All groups share one centre, and each spreads out both ways along 9 directions, with some noise.
In the rows, 128 means zero.
Known rows, each followed by its group:
[199 136  91 126  87 109 124  77 125  65 110 135 105 132 123 125] | (3)
[117 120 174 137 125 119 117  97  89  61 127 114 155 102 139 124] | (1)
[131 125  88 146 107 159 154  73  80 122 156 151 126 136 139 127] | (1)
[152 131 139 167 120 115 165 116 135 127 150 117  96 157 151 119] | (2)
[ 93 119 201 171 164 122 125 151 114  89 172 145 117 161 154 121] | (3)
[180  97 109 105 144  86 145 122 112 151 121 135 136 100 119 160] | (0)
[145 135 136 134 165 170 113 133 136 166 115  51 174 130 118 143] | (2)
[144 106  91 158 121 131  91 106 125  86  95 186 135 141 151 105] | (2)
[130 150 157  94  83  88 152 141 114 129 126 120  81 122 138  32] | (0)
[ 99 112  81  74  67  96 151 119 126 143  88 163 108  54 116 143] | (2)
[179 104 156  69 132  96 105 215 196 180 168  92 127 116 153 136] | (3)
[129 179 100 124 108 110 131 119 132 104 147 127 126 169  82 217] | (2)
[136 113 118 170 115 132 118 127 177 126 120 139 147 170 130 168] | (0)
[110 101 132 102 176 127 144 115  53 161  49 121  83   8 118 144] | (0)
[ 86 166 137 124 150 119 181 115 192  84 104  75 144  82 134  75] | (1)
[126 103  99  86  86 122  58 167 105 152 102 167 106 118 125 136] | (0)
[126 131 135 143 109 131 172  83 113 120 134 122 160 125 117 111] | (1)
[131 173 155 125 175 124 164 102 187  79  97  38 172  91  87 146] | (0)
[153 104 133 150 192 171 114  95 120 113  95 125 188 113 143  37] | (2)
[115 138 125 112 128  89 136 149 170  97 122 140 103 115 138 120] | (1)
[ 84 125 165 137 131 112 104 158 179  97  79 110  92  95 142 131] | (2)
[171  82  81 148 106 121 157  65 114 131 116 154 148 101 165  92] | (2)
[103 153 109 138  60 217  84 131 172 145 132 128 127 197 115  74] | (0)
[131 101  95 111 103 139 204  73  92 167 148 175 130  93 126  70] | (2)
[118 157 123 144 120 110 200  98 120 144 127  92 128 117 102 156] | (3)
[160 169  99 156 160 128 145  95 119 115  95  88 127 146 103 135] | (2)
[204 116  97 123 137 201 103  98 175 127  72  80 115 101 124 103] | (3)
[ 95 110 126 119 138 122 144 143 145 150 120 147 146  94 140 102] | (3)
[137 138 164 115 152 107 110 143 109  83 164 112 142 137 160  78] | (1)
[ 74 115  93 125 198 133 153 118  78 135 149 181 111  59 164 173] | (0)
[133 126 160 138 151 120 146 133 137 123 140 161 139 161 108 104] | (1)
[ 97 132  75 170 111 173 105  78  86 113 102 177 145 160 111 137] | (3)
[122 128 118 130 127 119 164 113 116 127 135 177 110 127 131  62] | (2)
[143 145 125 118 132 112 179 111 159 145  92  46 119  74 122 127] | (1)
[108  94 156 157  90 141  90 138 144 148  75 133 138 130  87 176] | (1)
[129 130 101 163 117 175 119 118 103 171 144 129 124 175 119 183] | (3)
[125  83 119 107 141 108 121 131 113 109 163 181 173  96 161 145] | (3)
[125 123  81 153 106 193 123 133 144 223 128 140 145 178 118 117] | (1)
[138 147 112  51  90  82 118 140  85 132 109 104 110  83 102 132] | (0)
[ 57 165 136 181 172 189 130 130 161 110 131  97 144 159 136 146] | (0)
[103 132 137 141 141 158 108 143 152 137  94 124 121 142 121  69] | (3)
[ 77 146 144  85 130 143  61 172 102 125  74  98 111  99 108 114] | (0)
[131 164  99 122 171 139 159 146 187 162 133 136 135 162 100 101] | (1)
[114 141 122 138 104 110 135 129 122 139 131 142 114 156 117 154] | (3)
[154  80 154 164 123 169  61 139  96 168  89 122 114 135 105 204] | (1)
[ 28 169 130 166 115 178 155 110 111 140  91 100  67 116 135 118] | (0)
[150  79 186 155 127  84 116 141 179  60 137 122 144 113 200  99] | (2)
[ 99 116 126 170 139 185 115 105 117 124 102 176 114 132 144  47] | (3)

New rows. What belongs after each?
[141 111 157 119 142 152 138 166 187 167 108 109  92 102 152  66] | (3)
[ 66 116 135 147 133 121 117 126 122  94 115 159 147 114 127 174] | (3)
[ 98 122 126 116 130 158 113 127 186  99  78 121 132  97 106 134] | (0)
[ 94 170 143 121 187 184 139 110 117 127  89  51 146  86  93 114] | (0)
[ 93 108 127 164 105 166 135 113 137 141  82 130 102 104 124 141] | (1)
[179  92 124 121 137  67 167 117  88 152 110 137 116  75 128 154] | (0)
[ 87 116 143 118 118 164  38 192 154 126 140 188 111 177 156  62] | (0)
[ 52 177 113  82 116 148  82 150 133  90 105 113 122 111 110 146] | (0)
[144 104 107 182  64 122 112 128 151 149 132 132  79 165 164 204] | (2)
[106 117  85 148  85 150 141 100 126 150 108 141 110 113 136 137] | (1)
[119 127 144 156 114 141  82 153 105 169  95 103 111 160 120 137] | (0)
[125 125 158 140  81 123 100 166 187 111 145 155 115 187 152  64] | (0)
[108 131 120 166 125 152 100 102 101  86 113 161 132 162 121 136] | (3)
[135 146 136 149 145 143 122 123 113 136 138 124 137 176 122 112] | (3)
[169 154 168 126 205 140 127 151 118 134 167  93 175 174 112  79] | (1)
[ 67 132 110 145  73 150 135  86 120  87 127 153 172 126 153  85] | (1)
[163 139 143  95 148 102 164 108 198  70  91  81 173  73  92 130] | (0)
[178 122 154 130 156 119 124 148 104 140 162 148 132 169 117 124] | (1)
[106 150 112 136 125 147 131 155 124 190 115 128  62 137 110 127] | (2)
[134 132  64 143  99 135  86 113 130 129 103 124 143 151 106 216] | (2)
[174 107 109 120 105 132 124 152 140 187 159 152 101 158 156  84] | (3)
[ 93 143 141 154 146 110  98  98  95  15 111 158 156 147 119 129] | (3)
[126 166  97 103 100  89 208  95 103 125 163 113 108 106 131 110] | (0)
[ 46 169 113 149 133 198 113 135 142 126 157 131 119 165 148 101] | (0)
[146 106 121 150 129 151 118 122 132 147 110 123 127 131 147  98] | (2)
[ 77 106 101 121 111 136 162 112 160  95 121 195  87  78 155 118] | (0)
[147 167 105 133 154 124 132 115 112 121 127 126 122 169 101 113] | (2)
[ 86 146 113 111  77 110 181 105 158 124 109 100 116  69  87 236] | (2)
[ 93 159 102 182  94 171 183  76 152 138 112  91 112 140 112 145] | (0)
[ 98  98  83 147 118 201  87 120 154 159  74 146 136 106 119 159] | (3)
[131  61 173 145 177 205  88 163 180 127 126 123 108  86 175 128] | (3)
[ 72 121  84 146 105 154 129 122 109 148 146 189  88 136 158 133] | (0)
[138 111 163 146 116 131 152 135 152 150 180  95 141 145 146 158] | (2)
[169 124 128 117 115 115 132 112 107 146 106  60 125  92 131 167] | (1)
[130 152 105 111 134  93 127 112 111  65 171 169 124 141 145 129] | (1)
[120 150 111 111 122 195 133 106 121 158 104  93 133 113  99  96] | (0)
[150 126 103 114 151 156  84 139 122 134 118 148 177 156 131  53] | (3)
[114 123 130 140 193 166 172  96 112 145  68  89 128  55 105 146] | (0)
[ 65 115 168 110 117 163 101 159 169 122 137 143 165 119 106 171] | (2)
[100 115 102  95 141 170 139 126 112 143 133 173 105  89 143  87] | (0)
[ 99 104  99 124 140 178 133 118 189 103 132 191 134 110 142 107] | (0)
[120 155 109  96 121  74 139 125 145  88  86 122 118  92 100 154] | (2)
[114 140 114 117  96 114 106 138 145 118 128 140 129 144 109 191] | (2)
[122 112 127  92 162 131 119 132 115 125  79 120 122  55 106 142] | (0)
[ 87 134 103 143 125 155 100 149 140 131 165 164 131 182 151 130] | (0)
[ 88 126 123 164 114 137 125 130 160 121  85 135  73 119 131 151] | (2)
[153 120 115 133 125  94 126 133  71 165 134 135 117 137 135 165] | (0)
[125 140 164 143 183 143 126 123 162  93 109  76 166 120 125 112] | (2)
[132 134 140 142 133 180 138 128 140 182 162  73 161 149 117 165] | (2)
[168 137 129 136 113 102 115 113 127  75 134 137 115 149 132 131] | (3)
[ 83 148  97  66 154 121 128 135 148  79 141 151 141  72 124 148] | (0)
[126 118 121 134  93 105 150 127 170 153  79 124 123 108  79 194] | (1)
[181 137 121 162 162 118 111 114 129  99 108 100 150 158 145 100] | (2)
[123  70 145 157 119  92  59 167 159  97  90 174 103 129 205  53] | (2)
[180 157 116 135 123 122 170 115 114 158 190 105 154 193 131  93] | (0)
[ 96 149 134 174  56 135 124 139 135 150 138 140  82 202 150  82] | (0)
[ 89 137  99 133 132 169  93 137 127 149  88 158 108 138 100 125] | (2)
[ 94  94 100  88  80  99 120 129 146 126  83 163 122  59 128 141] | (2)
[105 163 149 120 124  99 165 119 133  98 102  86 101  91 118 114] | (0)
[127 167 107 128 130 138 183  96 130 136 123 101 124 119  86 155] | (2)
[194  81 109 121 155  97 148 121 101 156 132 151 144  98 135 162] | (0)
[137 128 163 123 130 112 126 136 127 126 133 123 153 142 118 107] | (1)
[141 113 150 160 124 105 176 120 125 144 143 147  97 139 153  78] | (0)
[116 115 125 102 104  91  74 157 163  98 101 126 153 107 127 175] | (2)
